The rows of a group lie close to one hidden flat surface of 12 dimensions, which may be shifted away from zero. Surfaces can cross.
In the rows, zero is written as 128.
Some rows, each with its group after it:
[101 152 111 169 113 173 131 120 143 128 127 184 126 161  84 140  65]  Q186
[158 128 188 145 135 136 153 181 140 124 122 102 159  86  85  96  85]  Q869
[153 122 132 206 170 114  69  89 111 154 137 100 133  95 106  71 102]  Q186
[124 108 129 172 116 129 134 114 165 135 137 132  87  84 109 100 113]  Q374
[ 94 147 135 113 198 102 138 135  84 150 124 145 159 183 152 176  75]  Q869
[ 81 166 159 146 144 150 161 174 161  90  62 115 106  82 106 136 133]  Q544
[147 106  89 151 112 215  97 128 174 112 112 140 145 112 118  71 139]  Q92
[158 147 122  85 126 179 110 119  92 101 126  98  96 154 130 154 131]  Q374
[110 149 145  78 156 149 106 178 153 114  76 212 141 134 105 137 126]  Q544
[116 180 128 122 116 181 180 189 107 107 132  58 115 138 111 156 135]  Q374
[145 132 133 136 123 108  96 106 102 172 144 183 148 157  90 160  98]  Q374
[134 140 111 124 135 117 131 108  95 129 104  73 149 157 185 107 191]  Q544
[ 70 139  98 128 133  57 103 139 153 108 118 107 108 173 137 126 150]  Q869
[119 102 167 108 117  64 124 170 167 127 105 168  93 154 109 163 153]  Q186
[138 124 100  86 127 154  67 106 145 108 122 194 159 189 123 145  96]  Q186
[146 131 132  72 138 198 127 141  95 133 116 147 104 136 121 136 126]  Q374
[122 146 169 110 142 134 104  71  97 119 145  87 119 113 120 184 105]  Q537
[ 68 121 100 108 153 162 157 197 146 136 103 111 138 140 133 134 157]  Q92
[167 119 135  81  98 131 131 106 122 140 171 150 148 189 138 212  90]  Q869
[120 136 115  98  91 130 146 136 137 120 162 115 126 168 127 130 122]  Q869
[138 148 122 135 111 148 145 122 126 120 216 105 127 140 111  81  72]  Q544
[114 160 121 131 141  59  70 103 174 137 137 106 118 132 119  99 167]  Q537
[115 117  85 140 124 141  86  85 138  90 139 133 112 158 154 123 143]  Q374
[106 160 124 154 126 115 172  96 143 144 120  99 156 126 170 175 137]  Q869
[ 50 147 135 145  98 143 127 155 177  87 136 149  93 170  84 176 168]  Q92
[156 128  91 149 178 159  89 107 133 210 104 159 152  86 116 103 119]  Q186
[113 159 108  77 121 188  95 146 113 133 124 139 113 126  66 101 129]  Q374
[183 111 118 167 136 154  97  91 188  87 102 144 152 109 181  74 125]  Q869
[127 148 193  84 186 117 137 130  78 165 100 141 143 109 141  95 177]  Q186
[124 152 100  98 126 149 197 160 134 171  92 135 175 134 149  86 105]  Q92
[ 87 140 156 138 123 151 105  79 120 130 153 105 182 169 112  96 160]  Q186
[159 142 134  98 125 109 143 157 171 112 118 142 144 118 156  79 134]  Q537
[193  76 162 141 113 105 131 129  88 149 112 147 121 106 120  98 121]  Q537
[157 104  92 115 103 160 157 165 171 149 143  99 137  91 127 155 130]  Q544
[ 92 150 122 167 100 143 165 130 128 121 110 143  94 155 114 114 142]  Q869
[117  84 113 144 160 141 132 192 133 145 103 133 133 172 113 166  85]  Q869
[141 169 123 132 137 148  99  77 116 112 148  88 129  73 128  70 108]  Q186
[141 109 135 163  81 125 128  78 157 101 154 101 195  74 144 179 136]  Q92
[138 144 134  72  86 143 139  84  90 162 134 113  79 111 119  91 182]  Q374
[141  91  77  79 107 180 131 118  99 151 162 149 128 208 151 153 125]  Q869
[ 73 152  93 114 136 157 136 155 136  70  82 148 128 183 162  63 154]  Q186
[166 115 152  85 149 115 122  81 109 134 112 135 173 155 195 118 131]  Q374
[146 116 105  86 111  66  80 136 156 190 143 121 174 115 106 140 154]  Q92
[143 199  87 118 146 103 133 160  98 131 112 127 178 120 135 100  85]  Q186
[166 162  94  84 122 100 136 119 127 158 131  78  86 197 169 104 125]  Q92
[163 130 124 140 111  88  96 126 154 129 117 113 113 121 114  57 133]  Q544
[116 142  95 166 159 150 116 151 103 163  98 164 115 116 101  66 113]  Q186
[135 147 133 126 126 166 161 138 128 145 197  78 145 117 104  66  67]  Q544
[144  92 157 153  74 132 142 103 107 109 120 143  70  98  87 130  97]  Q537
[198 108 108 155  94 127 162 131 128 132 124 121 105 131 154 155 120]  Q544
[136 151 144  96 136 159 144 135 137 163  34 163 147 142 130 145 145]  Q544
[178 121 135 137 144 127 118 124 121  82 181  66 132 116 157 102  90]  Q544
[115 131 115  71 157 184 163 158 147 116 106 115 113 162 169 167 109]  Q92
[172 110 152 158 140  85  65 140 142 138 138 117 177 101  90 106 119]  Q92
[125 191 126  89 100 141 113  77 105 124 153 164 115 114 101 106 110]  Q186
[126 129 124 102  92 147 120  71 145 120 146 154  81 114 126 116 140]  Q374
[123 124 137 174 156 181 163 134 192 149  90 155  46 133 137 134 131]  Q537
[118 102 105 137 136 130 143 151 166 113  78 183 159 136 154 134  79]  Q92
[113 100  86 164 105 109 144 113 130 165 133 121  62  99 107 138 113]  Q92
[161  85 112 149 168 143 100 169 147 118 127  99 140 110 136 111 102]  Q544
[150  93 130 173 133 100 136 182 166 132 111 128  89 118 128 114 144]  Q374
[ 42 139  92 134 154 198 156 155 129 129 137 111 150 155 128 165 128]  Q544
[102 138 151 109 139 127 124 136  97  69 106  87 167 120 127 115 101]  Q537
[182 109  75 143 156 148  96 138 120 119 108 138  93  91 139 114  70]  Q186
[172 139 195 100 153 105  94  98 131 134 133 138 152  75 108 162  95]  Q869
[ 93 183  97 159 118 161 158 125 112  98 147 167  99 134 104 122  56]  Q537
[152 132  87 177 116 111 118 106 144 110 142 164 104 176 147 159  80]  Q537
[113 175 141  66 120 132  75  88 158 145 142 168 174 125  97 100 140]  Q186
[123 184 143 158 203 122 114 130 102 168 135 143 126 129 112 113  93]  Q537
[150 141 197 116  91 162 158 140  85  73 106 137 116 157 120 116 162]  Q869
[149 146 165  99 112 105 147 135 110 105 108 178 155 161 141 117 115]  Q537
[188 113 160  62 122 120 148 180 160 184 114 156 148 129 125 186 135]  Q374
[134 117 131  94 168 130  59  75 116 156 129 164  97  72 108 117 121]  Q869
[149 156 151  97 151 132 153 163 129 142 122 139 161 111 136  96 112]  Q537
[143 139 169 108 138  88 145 166  94 198 114 169 151 132  93 105 148]  Q374
[159 121 177 156 125  60 121 114 181  76 152 114 120 117 149 146 107]  Q374
[176 107 124  92 137 145 107 135 175 109  64 129 140 128 174 161 140]  Q544
[112 147 119 122 184 109  76 120 191 135 119  64 127 106 147 104 164]  Q537
[115  96 119  96 163 116  98 118 126  93 111 133 108 139 173 158 135]  Q92
[160 173 151 127 174 130 141 123 185 107 132 133 146 162 189 194  79]  Q537
[123 161 103 115 133 159 135 135  77 156 124 110 110 199 136  75 179]  Q92
[117 158 147 151 142  75 113 118 204 109 132 128 141  93 119 111  83]  Q869
[140 121 132  73 150  97 103 132 169  91 127 102 132 173 180 182 122]  Q92
[170 125 143 123 124 135 142 141 172 119 181  42 153  75 124 134  83]  Q544

New rows, each followed by its group:
[ 88  96 125  88 163 103 102 165 140 164 118 158 106  99  88 161 127]  Q92
[ 94 109 106 111 125  89 114 180 148 131 165 107 104 178  92 119  86]  Q869
[ 95 115 132 110 124 101 123 200 169 105 117  82 125 133  96  99 141]  Q869
[120  99 147  56 165 128 105 118 130 107 139 109 123 106 157 207 134]  Q92
[124 185 201 189 157  93 149 122  79 134  98 161 154 105 104  78 113]  Q869
[ 99  94 119  89 132 149 102 128 137 131 114 158 187  56 119 122 156]  Q92
[141 147 117 119 130 115 111  77 113 147 128 169 155 157 155 128 148]  Q869
[ 74 127  98 140 141 134 138  87 116 177 104 118  95 112 137 218 150]  Q869
[149 107  90 115 125 122  99 151 201 122 159 101 164 141 140 155 115]  Q544
[127 133 140 176 132 111 137 157 181 135  61  90 127 108 109 109 118]  Q544
[135 120 131  97 161 133  88 132 139 170  71 109 159  97 114  97 154]  Q544
[188 147 133 101  85  98 107  93 104 150 129 171  95 135 118 111 155]  Q544
[145 122 122  91 134 146  94 114 189 137 129 173 146  98 122 129  98]  Q869
[174 130 144 132 144 158 148  91  71 165 138 149 116 137 149 170 101]  Q537
[163 142 175 105  59 161 138  90 131 128 112 168 125 118 105 179 170]  Q869
[134 160 147  89 123 231 166 131  84 125 118 139  63 123  94 146 102]  Q374
[114  97  94 136 154 155 111 144 139 152 158 133 163  93 132 105 158]  Q374
[111 157  99  94 100 149 147 126 129 123 177 143 146 179 140 126 133]  Q544
[ 85 123 128 185 166 137 101 125 140 124  87  72  99  95 100  74 128]  Q544
[137  87 102 113 127 131  64  97 155 122 137 157  73 118 114 151 126]  Q92
[ 81 165 139  83 141 125 100 121 183  97 154  91 176 143 127 116 115]  Q544
[139 105 144 134 152 135  99 158 135 153 124 187 115 126  66 130  58]  Q869
[103 171 160 131 111 143 149 107 108 133  74 168  82 130 104 163 140]  Q544
[196  95 115  96 133 125  86 122 121 134  86 136 114  99 153 117 171]  Q544
[104 132 117 112 157 104  75 143 178 123 141  87 187 142 128 117 124]  Q544
[194 128 124 105  85 100 101 111 130 177 103 171 102 124 105  86 149]  Q544
[157  65 156 112 136 144 104 142 131 122  99 115 155 101 109 162  84]  Q537
[140  99  88 170  98  93  82  94 155 180 148 138 127 120  99 126 130]  Q374
[116 125 129  75 139 157  72 103 142  77 114 176 114 118 134  98 149]  Q92
[131 115 113 107 124 167 158 129 124 176 145  99 158 131 136 204 132]  Q92
[177  93  95 166 149 155 134  83  99  96  98 104 102 135 210  97  93]  Q92
[ 86 173 133 145 151 131 154  71  87 136  88 156 125 141 173 154 162]  Q869
[141 136 119 133 139 176 128  86 182  80  97 155 135 120 191 132 122]  Q869
[134 127 179 109 148  93 108 166  68 110 146 117 119 151  85  72 107]  Q869
[ 83 116 159 128 148 146  88 161 172  55 107 170 198 122 112 148 153]  Q92
[111 155 147  58 115 105 112 126 165 104 132 110 181  96 133 118 164]  Q92
[129 149 149 113 170 113 133 132 137 129  79 107 219 122 187 129 170]  Q869
[103 116 128 192 128 151 178  72 133 131 102 135 124 137 166  96  78]  Q374
[ 59 143 123  73 121 109 137 115  91 156 114 101  98 141 121 201 189]  Q869
[113 146 138 117 133 153 135 140 179 104  53 117 109 117 132  65 144]  Q544
[154 105  83  89 113 215 137 121 139  97 159 133  91 115 163 145 124]  Q544
[115 121  67 143  93 168 159 178 168 154 150 119 116 113 100  93 136]  Q544
[122 147  87 114  89 122 110  91 156 163 116 157 118 202 120  81 145]  Q544
[203 130 121 127  96  83 127 118  91 140 187 154 150 189 148 124 107]  Q544
[163 164 104  91 176 156 120  95  94 114 151 144 147 146 193 126 104]  Q537
[ 90 158 128 141 131  97 113 129 156 119 136 124 160 194 119 117 111]  Q544
[122 150 113  55 145 133 112 134  74  96 109 110 149 141 169  62 175]  Q186
[175 115  88 169 188  95 107 169  78 187  83 172 133 135 136 130  97]  Q186
[141 123 111 147 104  93 124 128 125 187 126 122 200 102 107 113 144]  Q92
[ 83 117 105 144 173 102 107 126 102 179 108 137 110 124 116 146 117]  Q869
[108 166 136  76 112  97 161 149 150 166 126 135 160 112 109 139 114]  Q92
[122 113 143 108 156 148 129 128 128 108 112 181 112 130 159  85 146]  Q374
[127  97 115 102 132 187 100 152 145  98 132 139 163 144 100 122  66]  Q186
[126 137 190 103 125 171 180 176 108 120  96 115 141 124 110 158 126]  Q869
[128 137 146 136 155 126 104 122 126 141  49 150 122 136 121 113 137]  Q544
[ 92 156 103 141 118 120 128  89 135 127 143 129  99 129 140  83 133]  Q869
[143  98  88 123 143 100  71 129 142 188 125 168 156 133 107 128 130]  Q869
[112 122 127 141 129 200 164  87  90  95 118 171  91 110 153 145  99]  Q92
[136 123  89 163 101 153 107 122 175  91 111 103 144 134 146  56 160]  Q92
[100 129 122 136 106  82 147 130 132 175 144 109  86  85  88 135 116]  Q92
[156 106 135 101 170 100  58 145 157  85 103 134 152 127 151 149 134]  Q544
[159 106 106 100 125  84  82 115 114 147 115 172  65 120 124 125 153]  Q186
[207 152 130 125 157  98  85 114 203 157 171 153 112  92 132 132  82]  Q537
[147 115 100  96 133 142  93 107  88 113 165 107 125 115 163 156 175]  Q544
[115 122 116 105 144 101  88 152 128 158 141 109 107 167 104 148 160]  Q92
[129 135 141 145  99 178 110  76 154  40 134 154 127 144 158 156 132]  Q92
[128 105  77  98 135 118 100 132 153 176  85 180 197 206 154 127 146]  Q374
[107 186 118  98 124 117 138 110 135 179 109 173 131 129 132 121 172]  Q186
[165 104 138 118  87 171 149 107  93 147 152 156 107 173 114 203 103]  Q869
[116 149 151  86 124 144 131 164 144  94 108 197  86 117  85 118  79]  Q186
[118 119 118 185 120  93 120 101 123 133 154 123  64 133 104 125  90]  Q869
[159 132 113 130 131 113 168 151 125 129 106 118 123 145 176 189 109]  Q186
[115 146 127 113 115 159 101  84 135 118 152 130 174 164 118 125 117]  Q186
[150 154 124 102 145  99 154 140 113 150  95 117  70  71 154 113 162]  Q186
[117 113 137 179 136 196 101 124  91 122 130 172  94 115  69 115 129]  Q92
[131 126 166 132 113 115 100 105 139 165 149 150 106  99  63 121 123]  Q186
[140 103 107  98 186 155  83 146 130  66 153  94 165 147 185 107 124]  Q544
[133 105 150 146 162 122 129 154 169  76  86 133  70 128 151 119 119]  Q186
[136 169 164 129 171 126 152 140 136 156 109 123 160 103 129 129 106]  Q186
[156 163 107  98 105  91 126 101 102 194 145 118 146 113 126 150 154]  Q186
[111 146 107 107 154  66  88 107 125 176 152 177 154 158 115 121  99]  Q869
[ 88 129 124 163 125  82 100 101  93  99 124 136  96 127 124  78 173]  Q92
